Each new row is followed by its nearest point in the smallest flat space through zero that holds the last named rows.
In the rows, zero is written as 128.

k109 (4 x 18):
[[204 143 110 148 125 132 114 129  89 153 126 128  88 191 150 187 136 108]
 [ 88 155 142 131 105 173  96 125 145 150 108 147 116 154 130 153  76  52]
 [154  99  77 107 121 161 109 151  72 130  74  88 139 169 110 131 116 135]
 [145 114 122 125 125 142 129  64 108 102 125  80 115 172 171 170 129  86]]
New rows:
[142 128 144 162  98 111 109  77 114 126 134 141 113 132  75 119 135 113] -> [132 135 134 134 128 125 128 122 132 130 135 133 121 132 135 137 129 120]
[104 136 129 131 101  97 128 124 113 123 129 121 139 124 111 156 116 127] -> [121 128 130 127 127 131 127 125 131 127 127 127 129 127 129 127 124 123]
[130 124 111 104 164 123 131 125 108 122 123 120 141  99 137 109 133 142] -> [127 112 120 120 133 122 136 128 122 116 125 114 140 117 123 112 138 150]
[130 128  95 133 115 112 142 123 114  87 161 123 132  98 132 148 120 132] -> [132 120 129 127 133 117 138 114 128 116 137 118 130 122 136 126 140 138]
[131 117  80 131 107 135  96 106 121 123 128 124 148  91 120 150 127 137] -> [127 118 119 121 128 133 127 127 119 122 118 115 135 131 125 123 127 132]

k445 (4 x 18):
[[142 136 115 124 141 139 103 128 111 143 119 135  89 144 204 149 151 145]
 [120 107 124  89 117 131 123 132 137 120  82 137 131 127 141 144 111 130]
 [121 134 121 117 132 147 150 141 148 143 102 108  84 120 154 161  94 183]
 [110 142 116 143 128  96 118 135 171  95 142  91  98 108 104  80 110 176]]
New rows:
[137 136 135 129 127 116 149 150 134 141 143  94 101  94 145 141 120 124] -> [128 138 127 139 134 135 141 132 134 137 135 116 110 124 131 135 119 150]
[164 112 108 155 142 110 154 119  76 123 147  96 148 147 120 133 101 140] -> [132 137 134 147 133 135 143 127 121 140 149 125 131 128 116 131 130 125]
[158 166 143 127 119 127 139  85  97 151  90 136 131 125 105 135 162 123] -> [135 127 134 132 130 138 134 125 112 141 134 139 140 134 129 140 137 110]
[107 126 126 120 144 133 150 130 127 182 130 127 103 130 120 117 151 102] -> [133 133 132 137 132 138 138 127 118 141 138 130 129 131 129 139 131 124]

k701:
[[119  79 140 136 128 148 133 185 113 126 140 121 158  84 163 186 162  97]
 [136 180 103 105 123 108  84 137 129 106 146 125 157  88 110 133 128 124]
 [146 129  93 149 150 167 148 167 137  98 125 111 128  97 139 174 107 108]
 [134 114  62 145  92 162  96 130 134 142 114  76 168  77 130 168 117  87]]
New rows:
[135 121 157  98 106 113 116 148 142 159 162 123  96 143 147 126 105 115] -> [122 120 144 123 126 119 128 125 123 135 131 135 128 135 130 121 138 132]
[134 133 149 108 124 148 111 131 117  93  97 132 112 102 144 117 152  98] -> [127 129 132 124 131 126 125 141 125 122 135 131 135 117 132 137 135 125]
[108 127 125  92 114  96 123 155 140 116 101  95 112 109 142 116 127 134] -> [127 134 128 122 124 122 118 130 126 127 132 128 136 120 126 129 133 127]
[149 112 161 158 121  99  96 142 113  97 128 118 162 164 153 102 149 118] -> [118 118 150 119 123 114 122 131 120 136 135 137 135 129 133 124 147 130]
[108  97 145 162 116 158 151 151  91 106 147 126 114 131 152 158 138 122] -> [124  90 144 142 139 147 155 156 122 128 128 130 125 125 152 155 140 118]
[139 140 114 150 138 110 149  95 153 110 101  93 152 152 129 136 109 146] -> [136 138 106 138 129 139 134 111 138 128 115 118 115 139 119 120 105 131]

k472 (4 x 18):
[[128 138 126  99 118 147 118 111 137 149 165 122 118 138  98 145 139 106]
 [140 122 143 130  90 115 103 125 126 125 120 168 156 153  95 150 119 150]
 [114 130  90  85  73 133  96 159 119  67 151  99 102 117 136 167 162 152]
 [138 103 117 127 119 145 110  89 102  76 141 125 133 116  97 119 121 134]]
New rows:
[127 146 118 115 123 102 115  99 133  94 128 152 165 115  91 124 132  92] -> [137 118 131 127 118 135 116 104 119 116 136 139 138 133 100 129 121 129]
[157 119 120 128 137 127 142 122 146 142 124 144 118 111 125 150  83 169] -> [132 125 135 137 128 122 128 127 127 131 118 140 138 133 126 126 121 133]
[177 120 124 111 124 155 116 129 155 157 183 153 159  94 154  81 118 118] -> [131 130 133 127 142 138 133 111 131 145 139 126 127 129 117 121 125 112]
[ 99 127 132 156 174  69 123  88 137  87 120 167 108 118 105 107 115 157] -> [137 109 134 155 140 123 131 111 113 106 107 140 145 121 125 106 109 139]
[118  97 143 136 139  99 119  93 168 110 166 134 122 119 126  94  78  90] -> [135 118 133 138 150 140 134  96 121 129 134 128 132 123 112 108 116 114]
[ 96 119 135 122 132 108 108 153 144 153 142 101 144 138 119 111 102 154] -> [126 134 132 128 126 122 130 139 134 140 124 133 129 134 133 133 129 129]

k412 (4 x 18):
[[119 122 176 127 104  90 132 145 152 144 127  94 138 116 142 136 132 104]
 [129 137 155 118 138 136 129  94 102 152 126 131 125 136 110 117 109 155]
 [105  99 124 111 165 132 132 110 147 204 135  52  74 124 163 112 180 138]
 [114  86 150 129 152  81 144 108 128 155 118 128 119 122 138 145 144 148]]
New rows:
[137 130 127 140 135 143 142 114 123 116 133 165 129 149 108 125 127  84] -> [134 135 117 132 125 136 126 130 121 109 127 149 136 131 119 129 118 129]
[105 130 124  75 117 143 113 157 127 123 133 122  75 102 138 167 147 143] -> [124 123 113 127 134 134 127 134 138 135 131 111 116 126 140 125 144 122]
[133 144  95 148 150  90 126 131 113 134 110 174 136 115 122 119 143 114] -> [130 113 108 137 138 117 133 128 124 108 123 158 132 128 127 141 131 135]
[143 135 121 164 181 136 130 162  75 161 115 140 144 155 123 130 127 130] -> [130 125 117 127 142 136 129 113 114 128 126 144 123 133 121 126 125 145]
[131 128 130 131 135  90 129 128 131  97 140 130 123 112 127 162 127 170] -> [126 109 131 135 134 102 136 126 126 119 121 149 135 125 128 143 129 134]
[ 90 160 148 174 109 129  99 127 127 116 146 172 131 112 129 127 125  97] -> [134 141 135 133 109 126 125 141 129 106 128 140 146 127 121 132 113 116]

k321:
[[113 135 132 134 124 135 109 138 126 156 126 117 143 104 109 144 125 154]
 [116 165 133 103  95 140  93 144 123 147 137 129 119 121 114 150 133 137]
 [104 173 134 103 155 120 123 130 136 120 116 143 115 163 138 112 120 136]
 [142  99 104 120 128 116 127 103 164 103 120 114 106 101 166  87 129 130]]
New rows:
[ 76 112 129 127 127 102 108 151 156 138 162 107 130 106 123 163 140 128] -> [120 131 127 129 118 133 110 133 130 146 128 118 134 105 118 137 128 146]
[140 112 125 112 145 132 131 137  94 113 118 114 161 133 140 136 126 113] -> [134 117 131 140 134 128 142 128 119 125 130 131 135 136 124 132 128 119]
[129 102 139 145 181 129 140 134 117 129 116 124 107  93 122 155 158 136] -> [128 107 129 150 144 126 139 126 126 135 123 121 145 117 122 128 124 137]
[129 125 121 111  99 102 135  99 165 138 123 149 111 138 143 136  75 131] -> [129 133 121 114 125 124 122 122 141 118 126 128 113 127 143 114 129 127]
[105 121 132  77 142 138 115  88 137 101 121 156 126 123 165 128 158 101] -> [132 138 120 106 125 122 125 119 142 106 127 134 104 140 151 108 130 117]
[117 121 181 109 116 137 131 103  75 123 133 123 181 126 132 179 139 120] -> [132 128 141 143 117 138 135 142 100 143 139 134 145 137 102 160 131 118]

k923 (4 x 18):
[[108 124 168 130 140 112  87  92 121 139 132  82 123 108 134  99 155 186]
 [152 150 146  79 109 163 116 135 107 124 120 100 131  85 142 143 136 161]
 [133 136 109 101 159  93 123 114 118 139 132 136 105  75 103 116 136 122]
 [140 146 140 147 120 133 164 114  89 156  65 159 112 122 131 129 140 132]]
New rows:
[111  78 130 113 133  86 103 153  97 110 108 117 126 132 182 144 152 104] -> [124 125 130 131 130 125 123 126 132 127 133 124 129 131 128 125 129 131]
[162 107  90 193 157 123 128 124 133 105  83  97 131 119 128 122  71 120] -> [123 123 121 146 132 119 138 127 131 131 124 143 126 144 124 125 125 114]
[140 121 116 116 139 138 113 119 140 118 131 162  90 123 130 121 133 136] -> [130 130 120 121 135 120 129 127 127 130 130 133 123 116 121 127 128 122]
[149 138 117 155 149 107 134 131 136 168 179 145 141 119 132 140 119  72] -> [126 121 100 131 143 108 137 135 141 124 143 149 124 132 112 128 117  95]
[110 111  86 120 173 156 120  98 169  85 142 170 118 149 146 102  97 119] -> [119 114 106 136 139 112 126 137 152 117 156 136 132 145 118 127 116 102]
[138 112 117 127 127 164 148 123 103 134 121 103 148 151 142 113 176 159] -> [128 131 151 135 113 146 126 124 119 131 113 115 134 136 143 129 135 151]

k96, 4 rows:
[[108 132 135 131 116 120 141 178  85 169 122 118 117 145 132 143 107 144]
 [104 106 159 117 151 115 114 152 153 158 111 129 113  67 132 155 139 120]
 [ 99 123 141 117 122 145 144 105 156 137 126 104 136 108 137 159 141  94]
 [123 109 147 141 137 126 118 111 127 107 109 113 132 155 125  91 141 203]]
New rows:
[115 120 178 133 114 123  79 105 143 132 136 181 127 125 126 129 129 142] -> [132 116 138 128 144 120 112 126 143 121 120 136 124 109 125 119 137 142]
[148 148 174 132 107 118  75 172 120 143  77 170 103 142 181 123 154 137] -> [132 120 137 131 143 108 111 164 115 143 119 143 113 114 124 121 122 154]
[120 125  85 133 150 132 115 130 122 137 145  97 111 147 125 119 116 129] -> [131 133 122 131 122 129 132 131 117 128 131 128 129 142 127 124 122 131]
[135 125 126 146  75 132 145 137 149 102 138 134 122 128 143 131 120 105] -> [132 138 116 126 119 136 136 118 129 123 138 128 133 134 129 134 125 105]

k968, 4 rows:
[[175 133 148 133 127 119 125 125 136 114 159 124 106 137 166 127  64 144]
 [103 124  89 176 163 143 141 140 132 131 130 120 139 149 161  78 109 121]
 [167  88 104 186 150 122 126 159 149 103 138 148 143 150 128 128 106 127]
 [153  93 129 159 167 128 150 165 111 105 133 104 110 129 155 122  94 128]]
New rows:
[126 100 135 102 159 113  96 132  98  92 144 149 151 124 141 164 141 115] -> [143 110 137 126 129 122 129 141 123 118 123 129 125 121 112 149 137 127]
[132 153 118 108 152 136 139 129 162 126 109 123 139 102  91 145 130 101] -> [121 126 128 121 122 127 126 128 127 130 120 133 134 123 111 137 148 125]
[160  92 164 138 151 105 109 143 152 162 104 134  98 144 153  99 114 124] -> [149 118 131 141 138 125 131 138 129 117 137 124 121 132 142 127 104 132]
[103 117 146 119 162 131 145 137 133 113 140 157 162 162 137 123 100 104] -> [128 124 116 147 138 131 130 133 133 126 131 130 133 137 137 116 119 127]

k378:
[[159 136  91 165 136 113 204 104 172  93 127 156 147  94 107 167 134 136]
 [152 161  88 121  73 160 204 114 180 120 142 152 149 134 157 174 101 129]
 [147 133  91 141  63 116 182  90 196  77  90 154 167 117 138 169 163 159]
 [149 100  99 147 149 145 158 162 183  79 114 104 125 155 127 177 101 149]]
New rows:
[121 134 162 101 115 155 131 107 143 100 105 128 121 126 142 103 104  98] -> [124 133 130 116 108 137 122 128 128 134 128 127 130 138 141 126 126 128]
[106 140 144 136 157 162 137 150 127 141 121 123 108 139 114 109 105 110] -> [128 127 133 126 153 140 124 147 115 141 145 118 114 136 126 126 104 117]
[155 137 160 126 121 158 149 105 149 159 160 107  97 164  97 149 127  97] -> [133 140 123 122 132 146 143 137 126 142 149 129 122 134 135 134 102 117]
[146 151 123 152 125 111 112 106 164  95 114  92 164 141 111 142 146 131] -> [132 114 119 139 121 116 132 123 151  99 104 127 138 127 123 140 147 145]

k748 (4 x 18):
[[129 132 151 154 126 124  93 120 158 108 122 107 108 165 108 128 120 170]
 [150 131 104 160 100 107 132 116 127 110 138 172 127 194 128 164 139  86]
 [ 91 132 157 126 124  78  92 164 146 149 113 142 119 122 106 145 117  87]
 [ 98 135 131 129 151 166 119 147 141 128  91 157 111 156 146 105 117 116]]
New rows:
[112 143 151 151 135 140 101 102 136 105  96 133 114 154 130 105 160 107] -> [117 133 134 142 134 141 113 133 144 119 110 141 113 163 130 123 122 130]
[161 134 149 121 151 161 101 128 157 115 112 156  98 154 128 153 113 112] -> [119 133 131 143 132 140 115 132 143 118 111 145 114 166 131 125 123 125]
[140 101 148 159 137 101 161 125 159 151 157 145 105 117  94 141 104 143] -> [133 127 136 134 118 103 117 126 133 127 138 117 128 126 113 141 129 133]
[149 138 112 121 114 156 161 105 149 149 162 110 165 165 133 152 108 144] -> [156 126 110 137 119 139 145 105 119 113 144 124 134 141 133 132 137 143]
[133 130 142 151 111 147 117 137  92 104 152 131 160  98 117 117 141 139] -> [139 125 124 123 125 127 137 119 120 128 139 115 135 113 128 128 132 139]
[111 146 138  99 114 127 121 104 136 163 161 142 117 107 117 162 149 128] -> [129 126 131 122 121 106 128 131 123 137 137 123 135 109 120 138 130 118]

k621 (4 x 18):
[[112 126  96 130 149 119  81 128 149 114 131 167 169 139 116 127 124 125]
 [139 121 100 128 152 137 122 100 129 129 135 117 145 142 149 171 101 125]
 [131 129 141 144 151 171 187 116 124 113 106 126 137 119 139 173 106 158]
 [117 106 144 162  93  99  85 124 108 132 109  98 136 160 126 192 108 131]]
New rows:
[155 152 116 110 162 101 104 124  92 123 163 109 152  94  94  94 124 109] -> [135 132 106 107 136 119 111 125 136 136 149 133 125 127 132  98 136 110]
[139  96 122 143 126 128 104 134 153 142 155 143 148 158 145 104  93  98] -> [129 125 104 121 135 115  96 121 135 132 141 132 139 138 131 126 125 114]
[103 159 105 152 158 109 112 106 117 161 159 133 116 102 135 160  96 118] -> [136 124 107 124 140 127 115 111 129 132 137 121 137 138 140 147 114 120]
[108 133 154 100 156 141 160 103 100 117 109 157 146 105 101 130 154 143] -> [121 136 138 132 142 151 160 137 135 114 115 150 135 113 120 120 132 146]

k301 (4 x 18):
[[151 124 130 128 118 174 146 119 123 157 132 156 170 154 150 178 133  80]
 [109 116 146 156 147 100 127 150 116 162 130 127 140 138 132 147 124  99]
 [127 135 114 115 120 153 149 173 138 131 132 150 133 122 143 159 100 137]
 [134  87 152 118 117  83 173 152  86 135 152 138 163 150  99 140 126 162]]
New rows:
[124 145 156 153  94 113  99 163 140 135 158 130 112 120  98 160 136 128] -> [115 126 131 136 136 114 129 150 127 137 129 127 125 125 129 133 119 128]
[116  93 128 146 108 147 131 100 112 125 165 160  97 164 119 116 129 127] -> [139 120 133 124 122 128 134 110 119 126 132 129 139 137 121 126 139 128]
[146 122 144 110 149  96 152 113 136 147 102  96 117 104 152 103 124 141] -> [122 126 132 132 133 109 120 123 126 122 127 117 118 124 119 111 132 137]
[145 155 137  94 130 158 143  94  97 130 161 114 154 139 141  92 150 134] -> [153 123 128 112 112 145 134  89 121 115 131 130 141 139 120 120 148 132]

k652:
[[137 161 151  60  52  81 145 133 145 104 104 121 127 102 165 182 120 134]
 [ 87 181 114 141 146 110 148  98 144  93  71 111 141 121 149 196  64  91]
 [ 89 156 126 116 124 121 178 118 143 144 105  96 105  97  90 186  80 138]
 [120 106 140 122 131  99 184 124 136 100 122 112  89 138 153 194  57 104]]
New rows:
[127 131 115 130 145 138  82 146 117 105 155 130 163  79 133 112 141 101] -> [132 140 121 137 133 136 100 125 125 124 123 138 151 132 136 106 150 124]
[129 107 137  89 101 119 126  97 131 144 121 139 135 138 124 150 129 135] -> [134 129 136 107 105 117 135 133 131 127 129 126 123 121 132 138 130 135]
[127 118 187 135 115 110 141 112 131 117 133  95 143  63 136 144  65 125] -> [119 133 134 114 117 113 155 126 135 121 119 116 113 120 131 164 100 126]

k468, 4 rows:
[[151 120 114  87 125 100 127 131  92 107 137 128 174 118 145 118 103 112]
 [142 119 130  89 114  77 100 101 141  99 127 122 121 123  95 160 130 118]
 [126 121 134 164 119 123 148 137 153 149 112 102 126  78 155 175 161 120]
 [105 104 125  96 145 149 115 165 131 105 120 128  94 119 188 164 119 118]]
New rows:
[139 132 138  95 148  76 100 142 126 165 125 155 152 146 112 116 131 193] -> [137 133 126 115 124 114 120 113 120 120 135 134 138 143 103 112 119 130]
[ 79 141 129 173 132 109 107 143 141 118 120 161  90 121 100 102 138 106] -> [115 134 136 144 130 142 122 121 147 135 126 133  99 144 108 127 138 139]
[ 96 130 129 115 136 153 116 106 129 128  90 109 148  80 101 114 126 142] -> [130 130 129 135 125 124 131 124 131 132 127 125 131 124 123 130 133 128]
[138 108 181 139 108 145 120 167 119 145 139 149 128 110 110 116 109 126] -> [126 131 128 136 131 138 133 132 125 134 129 130 130 131 131 119 127 131]

k298:
[[122 140 146 100 147 140 146 115 114 140 111 137  87 156 127 153 131 166]
 [144 112 152 133 125 133 162 145 148 140 168 132 108 166 164  99 160 146]
 [108 138 166 123 108 136 140 117 125 125 138 127 135 117 130 127  99 125]
 [119 110 157  82 138 155 135 166 139 112 122 126 111 152 136  82 147 101]]
New rows:
[133 124 142 128 143 125 129 128 129 114 120 105 129 113 132  76 146  75] -> [125 114 131 117 125 136 119 154 139 112 129 122 141 123 129  94 134  93]
[128 120 162  85 154 114 116 139 168 122 137 129 123 162 108 157 132 131] -> [123 127 140 104 139 140 135 135 125 127 118 131 108 145 128 125 135 133]
[160 145 132 132  91 116 126 129 104 136 146 130 125 122 116 167 163 116] -> [135 131 117 145 126 119 129 119 127 135 134 129 131 126 130 139 129 139]
[ 75 147 111 129  76 137 125 133 118 127 103 120 130 157 108 148 148 141] -> [121 135 130 120 132 130 126 120 120 128 116 129 123 125 120 141 119 133]

k822, 4 rows:
[[160 133 176  97  86 161 135  90 129 104 141 171 120 140 168 177 147 106]
 [161 156 160 106 123 143 121 128 165 120 113 162 118 110 154 132 142 126]
 [138 167 159 110 110 112 125 115 136 119 101 137 125 147 140 164 146  80]
 [161 129 133  80 115 151 104 135 116 112 141 191 117 116 172 145 163  76]]
New rows:
[153 142 141 122 134 118 154  96 117 151 153 105  88 123 158 112 120 117] -> [131 128 137 127 121 133 132 120 131 125 130 130 127 131 132 135 128 131]
[167  86  70 126 124  89 118 113 137 122  89 115 135 135 165 163 111  98] -> [122 130 119 122 127 117 121 132 111 127 126 129 129 137 128 136 136  99]
[124 125 150 138 138 115  63 130 168 138 103 170 125 124 153 123 110 162] -> [146 145 140 123 138 135 123 139 161 129 115 142 122 106 136 112 130 145]
[113 158 117 114 106 113 109 145  86 127 148 150 128 127 123 144 144 146] -> [126 121 118 121 126 127 122 131 112 126 134 135 128 132 132 133 135 109]
